The rows come from 6 hidden closed curves, with some noise, and rows from the same curve form a group. Each curve winds through 6 dimensions. The rows are also pushed far along 4 directions, which tell nothing about the answers.
In the rows, zero is written as 128.
Some rows, each with its group after it:
[ 75 100 131 144 164 121 125 209 139 139 110 122 170 110 106 129  83 144] : q241
[133 146  86  88 141 170 134 111 140 137 168 139 130 137 129 128 138 128] : q56
[149  98 132 136 140 119  96 146 125 108 123 108 130 101 169 120 128 125] : q351
[122  92 142 200 167 135 139 206  70 125  97  66 153 118 114 108 165 128] : q881
[103 153  82  99 103 129 129  66 186 139 155 162 110 153 145 111 120 133] : q351
[134  80 125 145 129  97 127 171 129 114 129  96 142  67 139 140  94 137] : q383
[162 110 152 144 110 123 129 150  96 110 102 133 118 134 163 132 135 107] : q146
[114 131 130  94 147 121 128 196 157 147 137 157 156 109  86 171  75 139] : q351
[ 98  93 117 160 126  86 152 173 138 112  89 100 122 112 156 119 114 124] : q383
[118 171 122 130 123 156 126 129 140 164 116 138 147 180 128 114 186  89] : q146
[ 60 143 121 126 173 117 170 205 121 142 104 148 160 142  82 136  93 150] : q383
[140 136 149 122 102 120 131 126 129 119 105 167 115 136 155 144 127 114] : q146
[105  93 101 120 129 111 127 128 162 110 138 143 107 122 161 121  79 152] : q56
[137 110 111 119 105 153 147  69 137 102 139 139  69 140 170 124 141 130] : q881
[ 90 125 150 145 145 106 151 190  94 117  86 136 165 105 116 129  80 137] : q241
[132 174 129  72 144 154 117 108 138 144 151 183 138 149  95 145 117 137] : q383
[120 152  99 160 134 161 145 106 123 138 119  51 143 144 157  91 233  80] : q881
[109 125 139 112 143 116 126 138 133 120 139 163 122 151 120 136  83 150] : q56
[142 146 160 132 150 159 114 100  88 127 122  98 122 157 116 117 178 112] : q146
[104 129 123 118 138  92 116 161 144 139 135 113 168  90  96 131  71 138] : q351
[160 142 196 122 143 124 116 122  81 123 140 151 116 145  70 161 116 157] : q146
[102 107 150 168 180 117 145 208 107 114 134 106 166 142 136 125 125 139] : q146
[170 139 167 105 107 136 117 118  97 128 131 136 125 118  95 157 110 117] : q56
[164 103 169 166 132 140  97 145 100 122 119 117 129 139 153 125 171 115] : q56
[100  91 104 164 116 106 130 145 169 120 114 128 125  90 164 118 122 141] : q383
[174 126 145 143 111 141 131  71 116 111 154  98  84 154 151 131 191 119] : q146
[143 138 198 108 137 144  93 123 110 132 137 157 126 155  89 157 107 128] : q351
[157 125 194 156 134 113 140 181  63 128 111 125 138 133  77 161 123 131] : q881
[103 106 119 161 140 138 104 122 137 128 112  77 141 111 155  92 152 111] : q351
[130 189 125  70 112 148 117  60 151 144 159 190 132 170 114 131 109 129] : q241
[125 144 126  98 117 117 156 131 144 136 153 146 122 142  92 162  92 138] : q56
[143 101  81 111  88 154  93  36 170 106 136 129  81 108 215  92 147 111] : q56
[102 130  97  99 140 120 130 142 166 135 135 165 140  88 116 144  81 154] : q383
[151  95 157 125 132 150  82 103 104  98 107 151  91 124 165 119 122 134] : q351
[125 131 136 134 158 158 104 113 101 125 127 111 134 162 140  97 158 118] : q351
[145 137 124  98  98 114  97  98 146 146 131 185 114 123 106 130  87 145] : q383
[ 90 131  87 139 171 136 150 182 131 137 130  48 177 113 126 103 151 106] : q241
[165 146 123  90  93 153  98  44 159 142 184 142 105 148 122 138 138 122] : q241
[101 155  86  84 143 143 115  93 176 136 149 153 124 173 155 104 127 123] : q383
[127 107  42 108  69 115 159  69 209 117 163 139  71 104 180 127 116 137] : q881
[146 109 115 120 100 126 132 101 122 109 120 110  99  91 137 130 107 126] : q56
[120 125  84 125  98 142 144  70 138 106 122 121 105 128 188  96 144 111] : q241
[ 70 133  56 121 141 129 129 123 206 157 147 108 145 116 134 103 139 127] : q146
[171  77 173 140  97  90  87 124 123  96  92 166  82  70 154 150  91 141] : q241
[186 139 191 109 122 106  83 113  69 110 104 164 123 117 101 144  99 138] : q881
[132 106  96 116 118 139 131 113 142 119 122 124  97 131 158 116 125 121] : q241
[157 143 138 132 121 145 135 126 104 142 140 118 121 160  97 135 156 118] : q881
[196 129 208 131 116 162  99  84  44 108 122 140  94 164 111 136 151 124] : q241
[124  89 117 155 158 130 120 169 104 110 109  71 143 103 155 104 140 120] : q351
[142 167  83  38 124 152  94  53 177 142 180 160 116 151 120 124  86 128] : q241
[140 151 123 107  97 137 121  58 152 130 135 184  88 165 147 122 136 133] : q351
[106 171 131 155 147 192 150 119 117 166 125 124 128 222 110 111 224 101] : q351
[129 150 106  77 148 160 118 109 143 134 168 164 136 137 116 136  98 138] : q56
[124 129 115 128 118 164 155  99 137 126 144 126  93 156 142 133 166 122] : q881
[116  98 129 149 138 115 120 177 153 136 135  81 154 106 135 133 122 116] : q881
[119 134 187 114 151 125  86 146 101 133 109 161 152 116  83 144  75 147] : q351
[151 176 147 123 116 177 104  77 143 159 150 120 125 198 131 124 220  76] : q881
[ 88 114 118 139 132  87 155 195 145 137 123 145 153 110  88 144  60 162] : q383
[ 93 170  81 103 141 139 154 160 176 171 175 150 167 190 109 131 132 122] : q146
[133 163 150  83 111 101 135 122 128 130 121 184 107 167  98 154  77 134] : q383
[116 102 113 170 118 121 152 163 140 129 105 101 132  87 141 130 161 122] : q383
[ 79 191 143 108 152 151 144 139 124 168 119 132 172 173  64 135 134 114] : q56
[136 137  83 103 113 156 150  82 154 127 150 141 102 117 143 135 147 133] : q56
[104 151 124 111 130 122 125 154 145 157 108 172 150 128 103 135 102 130] : q146
[159 165 130 106  99 153 127  75 113 153 141 131 112 171  93 128 157 113] : q351
[185 144 136 125  73 149 117  66 113 140 111 140  80 143 117 131 179 101] : q146
[ 73 175 135  96 167 113 145 163 144 149 145 176 173 177  84 143  74 152] : q881
[167 129 100 114  86 133 114  54 151 127 128 132  83 100 157 122 165 118] : q56
[ 86  92  86 146 165 127 118 171 146 124 120  60 166  86 153  96 127 124] : q241
[ 70 109 127 157 156 103 152 213 126 141  89 139 159  93  83 133  84 154] : q146
[152  78 143 186  91 152 121 105 134 111 115  95  78 127 193 122 202 100] : q881
[123 124 140 107 101  69 134 119 152 100 126 179 113 103 142 147  48 155] : q881
[185 105 155 122 126 135  88  89  83  92 116 149  79 120 157 125 133 144] : q56
[119  91 131 124 139 100 154 155 119  94 136 120 120  80 125 153  65 161] : q241
[112 114 122 113 116  76 152 166 162 111 120 143 121  94 140 158  70 141] : q383
[181  79 162 145  68  79 107 127 119  99  85 162  88  68 160 153  92 134] : q146
[ 64 140  62 115 164 115 175 150 172 129 152  91 161 112 141 117 113 138] : q241
[ 88 100  94 136 175 124 139 181 135 108 112  75 152 100 168 107 127 120] : q383

New rows, each followed by its group:
[124  93 125 135 124 122 118  95 149  99 137 144  93 106 169 126 109 153] : q241
[ 95 158 123 111 174 141 123 185 118 160 122 133 183 149  75 122 109 128] : q146
[136  90  65 152 123 163 146 110 142 110 132  78 109  89 194 101 192 113] : q56
[170 159 189 109  98 130 119 105  97 127 103 193 106 166 125 154 129 114] : q146
[144 143 176 147 148 124 127 153  70 122  89 170 124 155 111 130 138 138] : q351
[116 111 151 177 133 150 135 154 139 141 122  87 137 144 145 131 193  99] : q881
[140  65 112 144 128  75 142 169 136  90 123 127 104  56 146 150  76 166] : q56
[ 96 127 112  95 128  89 120 152 154 128  99 169 129 101 111 132  48 147] : q383
[142 146 144  81 126 117  96 119 115 129 104 182 118 130 102 135  76 137] : q383
[137  86 119  84 133  82  94 149 159  94 133 167 122  62 162 149  27 160] : q351
[213 121 214 136 102 136 112 101  50  99 131 180  81 144 108 165 125 150] : q383
[132 102 144 159 129 159 119 130 105 117 120  89 125 142 167 109 162 107] : q56
[132 184 152 146 151 184 130 135  89 178 135  70 169 205  70 111 225  80] : q351
[140 144  77  66 104 124  91  59 190 130 167 173 107 145 158 107  93 138] : q881
[161 152 138 145 109 164 152 113  98 136 125 109 113 194 147 125 215  84] : q146
[ 84 144 108 132 144 130 148 150 151 149 120  93 156 112 102 130 143 118] : q146
[146 175 171 138 150 150 137 120  58 133 109 142 135 175  92 122 170 129] : q881
[162 151 125 111  99 158 123  91 127 141 140 108 121 136 125 130 166  97] : q56
[120 149 146 122 139 169 120 123 114 141 142 131 143 177 120 123 141 110] : q56
[141 159 128  84 110 122  94  93 149 155 136 200 124 138  87 137  80 143] : q383
[186 149 139  89 112 147  83  69 130 133 163 168 104 177 141 126 138 124] : q146
[190 143 152 123 104 153 102  80  98 137 148 121 109 158 128 128 179 109] : q383
[138 136  92 108 121 143 137 102 147 138 166 111 112 148 115 128 132 131] : q146
[168 102 167 117 147 115 112 144  69  92 112 160 104  97 113 147  84 164] : q56
[ 80 162  88  94 137 125 135 160 180 165 129 161 169 137 108 131  97 123] : q146
[158  96 107 160  63 105 122  69 144 108 115  97  82  93 186 109 156 113] : q351
[ 90 166 137  84 169 114 134 162 157 140 164 170 171 158 103 154  74 146] : q146
[156 131 194 128 149 114  85 148  73 126 107 185 130 149  90 137  93 155] : q881
[156 134 160 126 127 119 131 126 109 121 145 115 130 116 106 158 128 130] : q241
[197 157 163 121 103 162  79  59  89 147 125 154 104 171 112 114 184 108] : q383
[186 164 145 111  94 150 129  70 121 130 151 130  92 199 147 138 195  90] : q383
[148 186 125 133 133 160 140 122  90 163 113 127 139 194  89 110 205 102] : q351
[150 155 145 107 120 146  96  94 130 139 144 110 134 160 134 120 157  93] : q881
[173 156 137  95 147 164 103  94  92 127 144 153 111 170 109 123 152 131] : q56
[100 156 128 157 134 155 164 134 142 146 127  84 147 154 135 123 210  95] : q881
[114 142 214 173 145 139 124 159  56 130  68 115 149 145  92 128 156 110] : q56
[155 168 180 104  95 149 110  59  92 128 107 164  97 162 103 137 136 113] : q56
[ 64 110  25 139 140 119 171 184 218 154 149  74 161 104 157 112 149 113] : q351
[112 117 144 128 125  79 130 168 122 117  77 158 121 108 113 139  70 142] : q383
[106 149 171 127 142 108 155 185 116 128 109 158 150 140 107 163 104 129] : q146
[117 100 101 134 111  96 109 100 169 114 115 123  99 107 169 110 111 135] : q56
[109 110 134 172 171 140 120 164  96 123 103  47 160 111 135  97 181 111] : q146
[116 113  78 110 134 118 158 136 166 116 178  94 128 120 150 133 104 134] : q146
[ 89 112 122 133 162  97 161 182 112 109 109 146 144  89 106 136  65 176] : q881
[152 141  92  90 108 157 103  72 139 139 135 146  99 147 140 105 136 110] : q146
[113 130 161 104 175 113 111 164 138 134 158 150 154 117  79 158  68 165] : q241
[175 132 111  96 111 149  85  69 147 121 145 147  90 147 180 112 160 108] : q351
[127  86 144 182 116 112 160 175  96 110  82  91 112  84 130 137 136 126] : q146
[130 105 114 189 105 131 125 124 125 138  91  99 117 127 151  94 185 113] : q383
[157 150 153 141 124 144 133 141 103 148 134 152 130 193 118 132 174 113] : q146
[134 173  82  55 112 136 137  52 152 126 164 194  94 147 116 132  85 155] : q881
[154 142 154  90 129 118 118 131 107 137 145 173 118 126  61 161  70 161] : q146
[126 102 106 158 118 131 155 140 144 123 151 104 122 124 147 125 149 134] : q383
[173 134 176  99 120 119 127 117  88 113 145 169  98 138  81 167  78 155] : q146
[121 158 177 158 153 140 167 201  71 142 108 112 162 177  89 148 161 107] : q146
[ 74 158  64  95 140 109 161 147 193 148 160 114 147 171 129 120 104 120] : q383
[ 88 195  89 112 145 169 131 135 162 195 132 131 175 195  94 105 185  93] : q146
[169  73 178 166 127 108 114 148  82  78 111 132 102 120 179 134 124 140] : q146
[106 176 153 137 144 157 153 138  80 143 115 129 164 181  99 118 161 110] : q241
[146 139 123  81 100 114 109  79 153 130 132 153 105  98 116 148  91 128] : q146
[103 154 132  83 156 123 147 122 143 121 161 148 133 144 109 147  85 151] : q146
[104 108  80 126  92 103 142 119 199 134 136 134 111  96 154 133 108 133] : q351
[ 85 101  75 122 161 157 134 150 153 127 143  86 141 109 145 108 125 130] : q881
[127 125  72  98 114 116 117 136 183 146 159 149 135 125 132 122  96 132] : q146
[123 138 102 115 125 125 144 105 176 124 184 102 126 147 152 135 146 120] : q146
[ 91 138 135  99 134  95 169 163 155 118 130 165 139 105 108 172  50 150] : q146
[105 138 113 100 187 123 137 183 124 134 147 142 161 115  80 142  74 159] : q56
[101 152 101 119 126 139 140  93 165 129 134 136 129 132 156 118 143 122] : q881
[198 144 158 107 107 163 102  59  88 119 160 169  89 163 121 138 151 135] : q383
[119  98 121 169 126 119 149 149 119 114 103  60 136  74 157 122 163 109] : q881
[112 111  60  94 120 117 119  98 206 120 169 163 103 125 174 119  96 150] : q56
[ 99 129 117 103 159 130 125 161 132 137 133 169 158  96  81 140  63 166] : q383
[ 89 181 105  65 174 131 112 133 172 166 162 173 168 160  79 129  88 148] : q56
[146 162 117  86 138 163  97  80 163 156 180 136 126 176 109 131 157 119] : q241
[107 117 167 126 121 112 122 134 113 113  89 149 126 103 121 139  77 140] : q56
[138 103  89 158 111 117 136 131 122 123  95 107 112 104 161 100 162 117] : q351
[178 157  94  84  94 152 118  54 154 141 166 151  91 133 129 140 159 119] : q56
[130 165 132  67 141 142 114  84 132 129 153 156 121 148  92 143  92 142] : q146
[122 156  84  83 145 180 121  98 159 147 175 133 138 159 134 112 144 121] : q56
[ 83 114  88 148 144 157 168 135 145 125 138  94 123 139 154 113 159 124] : q881
[120 181 118  66 114 139 139  80 161 151 154 159 118 151  85 151 110 129] : q146
[105 174 160 135 155 146 151 154 103 161 115 111 159 151  63 142 157 118] : q146
[135 112 128  77 126  89 111 121 147  88 141 170 104 117 158 142  35 153] : q383
[148 101 156 175 109 124 117 104 109 113  94 121  88 110 138 123 165 134] : q146
[107  96  92 148 113 114 171 147 149 115 119  93 113  94 149 129 128 124] : q146
[128 124 177 148 167 126 114 203 103 137 130 130 173 138  99 143 129 136] : q56
[ 97 172  81  65 137 144 148  82 194 135 196 145 128 177 142 133 117 129] : q146
[123 134 131 131 115 138 111 111 157 137 136 144 127 146 150 122 147 114] : q56
[126 125 129 158  87 123 132  93 148 134 110  97 106 142 157 113 176  97] : q56
[150 129 163 103 169 121 106 158  81 116 127 167 132 123  86 147  80 163] : q56
[ 74 142 102 107 134 111 173 157 174 130 139 129 145 118 129 150  94 135] : q146
[128 145  93 131 131 151 139 131 147 162 170  78 155 151 123 117 182 103] : q383
[132 100 102 135 104 113  99 115 148 128 112 138 116  89 148 108 111 138] : q383
[ 53 108  60 154 148 119 185 198 185 141 146 108 155 127 137 122 114 139] : q146
[110 109 149 130 159 105 161 193 119 102 138 137 138 107 122 162  81 154] : q383
[122 137 191 161 151 156 140 162  73 134  92 157 125 174  93 137 161 129] : q351
[ 65  88  91 149 174 113 143 198 139 120 113  95 159  84 124 114  85 154] : q146
[129 127 154  91 135  80 139 159 154 112 164 157 140 108 114 177  49 156] : q146
[164 153 119 111 105 146 110 106 134 155 147 154 123 181 127 122 158 109] : q146
[113 150 118 112 160 159 119 106 156 147 179 118 141 167 119 124 159 131] : q241
[ 95 145  81 121 131 138 124 104 185 154 143 121 130 129 121 111 147 126] : q146
[140  91 106 162  95 123 149 122 142 111 126 124  90 131 188 117 157 123] : q146
[116  98 164 175 179 158 104 183  87 125  96 104 148 119 124 111 166 129] : q881
[137 151 218 131 142 138 131 146  66 129 101 198 115 176  66 163 111 146] : q351
[ 83 121 105 168 156 163 118 141 142 142 111  71 165 129 166  87 191  98] : q56
[104 134  70  81 115 145  96  61 200 144 164 131 124 124 154  99 106 120] : q351
